Each new row is followed by what is left after taking away its nearest point in the smallest flat space through zero that holds the last named rows.
(in the rows, 128 means zero)

J_997 (5 x 14):
[[117 135 131 153 100 165 130 169 128  96 156  98 120 166]
 [124 147  92  87 119 177 115 128 105 108 109 105 125 152]
 [140  92 127 145 122 142 119 121 141 141  85 122 122  96]
 [137 132 163 123 137 107 104  90 166 133 143 151 112 115]
 [135 118 146 170 164 130 115 146 133 150 132 133  93 168]]
New rows:
[105  99 105 127  99 160 110  96 151 154 118 121 159 122] : [100 113 111 135 118 141 118 107 142 160 143 131 157 147]
[124 126 147 136 120 131 100 157 135 133 143 133 114 110] : [123 132 132 119 126 129 105 154 120 137 134 135 122 109]
[122 108 127 150 127 112 156  96 151 141 113  99 105 134] : [116 125 118 132 124 114 159  97 141 131 124  97 111 144]
[126  98 131  96 138 112 115 106 110 119 129 101  97 154] : [123  90 135 110 125 102 129 116 112 116 135  99 109 140]
[122  98 123 113 100 121 122 124 159 129 147 110 136 152] : [124  96 114 111 117 113 126 124 147 143 136 116 137 154]
[110 125 153 151 148 142 100 142 134  99 113 113 105 129] : [106 134 141 131 149 121 116 136 119 102 115 122 126 114]

J_540 (5 x 14):
[[168  85 124 145 155 155 167 129 140 161 140 128 117 128]
 [164 141  90 135 151 127  97 145  95 137  97 142 120 144]
 [152 102  80 130 171 134 112 166 101 140 113 130 135 126]
 [151  96 108 128 129 140 178 155 121 146 138 174 134 187]
 [167 144 126 148 164 117 161 171 105 117  92 106 119 193]]
New rows:
[129 115 133 109 138 108 128 177 164 148 130 139 114 126] : [133 132 140 112 129 106 117 162 164 148 124 139 106 123]
[132 130 114 150 107 104 103 139 123 133 124 149 139 111] : [135 124 130 156 113 106 127 141 133 132 128 134 136 117]
[101 104 118 138 108 160 137 112 140 125 151 172 114 127] : [110 125 121 148 132 148 127 127 128 110 125 135 109 130]
[128 129 133 168 123 108 155 121 126 130 131 128 111 135] : [117 124 118 160 124 106 136 126 120 129 132 133 119 121]
[135 122 115 126 134 137 116 137  91 127 112 112 130 144] : [125 118 131 124 118 141 126 120 107 130 127 115 129 135]

J_896, 5 rows:
[[116 108 146 146 166 116 108 136 114 153 161 102 108 144]
 [128  82 133 126 109 118 139 103 136 142 157 134 114 125]
 [139 106 117 143 125 107 129 142 116 133 146 106 184  91]
 [130  94 130 160 134 111 153 119 138 131 178 112 125  81]
 [117 100 100 131  93  71 139 106  98 121 148 128 157 114]]
New rows:
[156 117 159 130 154 130 131 136 114 127 121 148 128 115] : [150 120 151 127 144 117 133 128 106 121 118 154 126 120]
[133 135 102 125  98 145 105  99 139 116 150 137  96 126] : [137 138 103 131 113 144  92 118 130 123 149 121 120 122]
[142 160 143  97 139 113 157 109 108 131 145 118  99 143] : [155 149 143  95 134 120 155 119 112 137 143 113 128 130]
[102 111 148  97  98 152  94  99 111 157 147 131 147 149] : [100 146 141 122 115 152 114 108 117 132 149 125 140 116]

J_773 (5 x 14):
[[143 155 125 131 129 179 134  96 117 127 104 143 189 144]
 [125 125 113 122 123 131 120 100 124 133 108 174 142 138]
 [125 186 114  80 107 149 137 125 111 132 111 163 168 176]
 [104 159  92  87  74 158 122 116 129 136  92 149 128 123]
 [107 174 102 113  81 133 142  89 139 119  73 134 127 137]]
New rows:
[128 126 123 138 161  83 136  96 145 164 104 129 125 112] : [129 139 121 115 152 112 133 122 136 172 117 118 137 110]
[161 141 141 188 161 140 144 104 110 135 116 140 126 114] : [144 153 127 147 135 135 138 135 108 144 124 144 103 115]
[130 124 119  97 131 139 134 107 171 144 119 133 145 124] : [133 120 128 101 141 126 137 118 172 142 131 122 138 126]
[103 112 124  96 119 138 136 138 117 133  81 154 105 157] : [117 103 142 121 140 146 142 142 118 127  94 124 114 148]
[117 120 130 121 139 101 128 125 158 117 127 109 116 130] : [122 122 126 113 138 127 122 124 150 123 127 121 137 131]

J_863 (5 x 14):
[[100 162 138 106 104 101 160 146 109 106 133 120 101 115]
 [177 123 149 131 138 113 145 122  79 130 161 154 136 156]
 [144 150 142 116 160 117 147 131 116 154 130 127 156 131]
 [ 82 144 149 105 120  93 135 127  93 172 145 123 138 121]
 [ 99 160 132 110 103 101 161 129  71 146 147 116 168 148]]
New rows:
[122 114 131 172 132  93 143 117 145 130 156 118 131 131] : [122 122 128 170 134  95 148 121 152 125 150 113 133 128]
[139 146 152 135  84 153  98 119 149 129 133 132 134  98] : [148 156 158 130  92 146 110 121 137 133 137 133 143 103]
[141 127 169 141 150 125 123 114 140 159 129 119 170 136] : [128 129 161 142 118 124 129 122 141 121 129 117 138 131]

J_762:
[[105 148 127 130  90 137 155 143 149 116 133 155 117 136]
 [ 92 146 150 115 141 142 128 111 121 143 141 111 151 109]
 [102 129 141 126 144 141 113 147 117 114 126 132 118 113]
 [166 124 101 111 112 164 112 145 126 144 130 145 113 175]
 [112 122 137 162 120 147 104 109 136 123 113 125 123 119]]
New rows:
[140 144 142 124 118 113 105 154 114 151 107 125 156 145] : [129 145 146 134 112 109 109 153 120 142 104 129 153 138]
[144 147 118 110 121 160 100 154 116 111  96 159 131 135] : [140 150 126 118 123 130 120 127 123 116  98 142 152 117]
[146 119 142 117 124 152 106 108  95 117 161 127 102  99] : [149 124 138 120 108 137 128 106 107 114 163 133 103 101]
[128 138 111 155 160 124 108 119 125 113 139 147 151 140] : [124 146 110 148 152 124 120 123 129 114 144 152 152 143]
[152 153 142 161 145 100 104 152 124 115 130 106 127 126] : [143 168 141 151 128 118 113 149 131 127 139 112 133 137]
[108 144 141  99 120 159 150 112  95 119 143 123 132 117] : [136 124 129 121 117 141 143 110 100 108 128 125 120 121]

J_269:
[[123 114 161 151 152 149 142 117 133 124 127 126 118  93]
 [130 156 176 180 198 172 113 119 101 107 126 102  75 108]
 [131 165 131 143 171 133 110 134 147  91 136 140 117 150]
 [142 133 177 142 181 132 142 100 120 143 121 146 113 142]
 [ 98 137 141 183 198  90 167 108 110 148 147 119 147 135]]
New rows:
[ 89 119 139 118 126 138 109 102 138 125 112 157 136 147] : [ 82 121 131 128 124 139 106 107 124 126 114 140 132 140]
[116 118 124 100 121 104 114 115 134 130 140 114  74 133] : [109 115 127 109 131 100 124 113 144 126 145 119  82 126]
[113 138 144 147 112 141 124 107 157 114 138 129 143 108] : [121 146 140 139 108 132 119 104 135 131 134 124 138 131]
[129 120 141 121  92 135 121 142 133 139 125 136 125 181] : [113 117 147 147 111 139 131 142 136 130 133 125 126 157]

J_663 (5 x 14):
[[142 130 122 146 123 153 156 143 164 134 103 133 138 120]
 [151 129 131 163 154 151 146 110 163 121 142 130 103 141]
 [ 90 158 114 164 131 157 123 143 127 103 117 125 145 122]
 [115 115 116 151 149 143 112 109 170 133 153 118 158 151]
 [136 152  87 138 117 125 134 126 142 125 105 102 145 137]]
New rows:
[149 143 118 140 137 101 128 134 128 128 132 107 131 152] : [136 133 138 139 136 113 129 149 126 130 131 124 136 139]
[137 125 135 134 121 125  99 115 109 158 126 123 123 115] : [137 130 131 146 123 136 106 118 119 155 120 123 125 114]
[137 133 133 126 134 119 131 141 133  79 105 145 130 157] : [135 122 137 118 134 115 125 139 137  87 111 146 138 159]
[125 129 153 140 117 139 140 121  97 142 115 125 125 128] : [127 126 143 142 120 137 136 113 110 146 120 117 135 138]
[128 106 132 105 151 125 125 144 132 129 127 127 109 155] : [120 119 122 113 147 131 127 151 131 122 116 123 116 152]

J_475:
[[153 115 115 176 151 101 102 119  96 113 139 122 130 141]
 [142 157 156 117 104 136 142 139  99 147 155 117 141 124]
 [146 100 151 129 139 109 122 104 131 102 158 106 128 136]
 [122 141 101 106 110 108 119 155 117 125 125 112 130 157]
 [112 138  90 140 122 108 124 141  96 107 177 125 132 141]]
New rows:
[137 113 128 152 120 155 107 145 123 126 136 141  96 113] : [137 113 131 132 111 149 107 150 128 123 137 129  96 123]
[133 135 143 152 148 120 155 133 138 122 134 145  89 134] : [133 141 140 138 138 115 154 143 136 124 131 137  91 144]
[ 99  88 134 158 134 132 111 151 130 128 127 148 117 139] : [107  99 152 141 120 134 117 157 124 137 133 137 122 142]
[144 148 110 122 127 177 137 105 103 126 111 149 134 129] : [146 133 110 110 128 161 131 100 110 109 121 134 132 143]
[115 132 120 121 141 132 131 106 126 127  99 129 101 144] : [119 139 129 122 135 132 136 106 112 127 122 125 106 141]
[146 147 138 132 101 142 133 109 120 153 140 177 106 134] : [145 131 127 123 105 124 122 107 131 136 137 165 102 151]

J_566:
[[136 153 136 139  91 106 159 166 139 140 150 106 107  96]
 [121 156 145 158 124 141 124  99 118 139 128  86 136  92]
 [ 84 123 154 150 110 119 140 130 119 131 162 136 112 141]
 [105 130 169 146 125 116 114 119 120 152 152 113 123 124]
 [113  99 158 149 108 143 102 107 106  90 128 117  85 133]]
New rows:
[136 129 107 119 111 114 110 110 115 148 124 116 132 129] : [127 126 105 122 105 114 118 114 114 142 129 123 127 135]
[126 125 104 122 154 111 134 119 139 118 130 151 165 145] : [132 125 126 136 132 108 127 122 134 111 135 126 138 125]
[109 105 126 117 115 152 119 124 108 158  97 111 109 143] : [111 116 118 115 112 146 134 135 115 165 101 112 115 138]
[146 142 112 137 129 133 125 148 113 129 145 122 134 124] : [138 133 118 138 133 135 117 141 109 126 146 127 132 133]

J_40, 5 rows:
[[170 133 107 138 131 123 119  99 106  87 129 133 150 143]
 [151 154 109 139 116  69 124 119 148 121 145 121 138 140]
 [165 141  63 143 145 139  99 114 162 124 124 135 156  78]
 [168 125 123 124 121 129 111 128 136 115 158 138 185 145]
 [127 139 117 120 106 124 130 136 115 116 147 147 147  99]]
New rows:
[115  99 138 116 154 118 113 139 143 144 106  97  95 120] : [132 106 131 111 135 112 112 137 123 119 127 114 125 115]
[128 156 109 147 129 150 152 153 157 131 105  97  99 159] : [133 157 109 137 112 156 153 159 138 115 124 114 124 148]
[125 141  98 135 132  97 125 123 136 123 125 154 151 161] : [106 130 108 129 136 123 130 131 128 131 116 157 140 149]
[117  96 158 145 133 121 116 154 126 122 118 123 103 108] : [137 102 146 148 130 112 109 148 128 111 127 126 121 110]
[146 154 120 109  99 148 135 107 132 116 117 128 160 159] : [124 156 120 109 101 147 140 114 140 132 107 124 137 143]
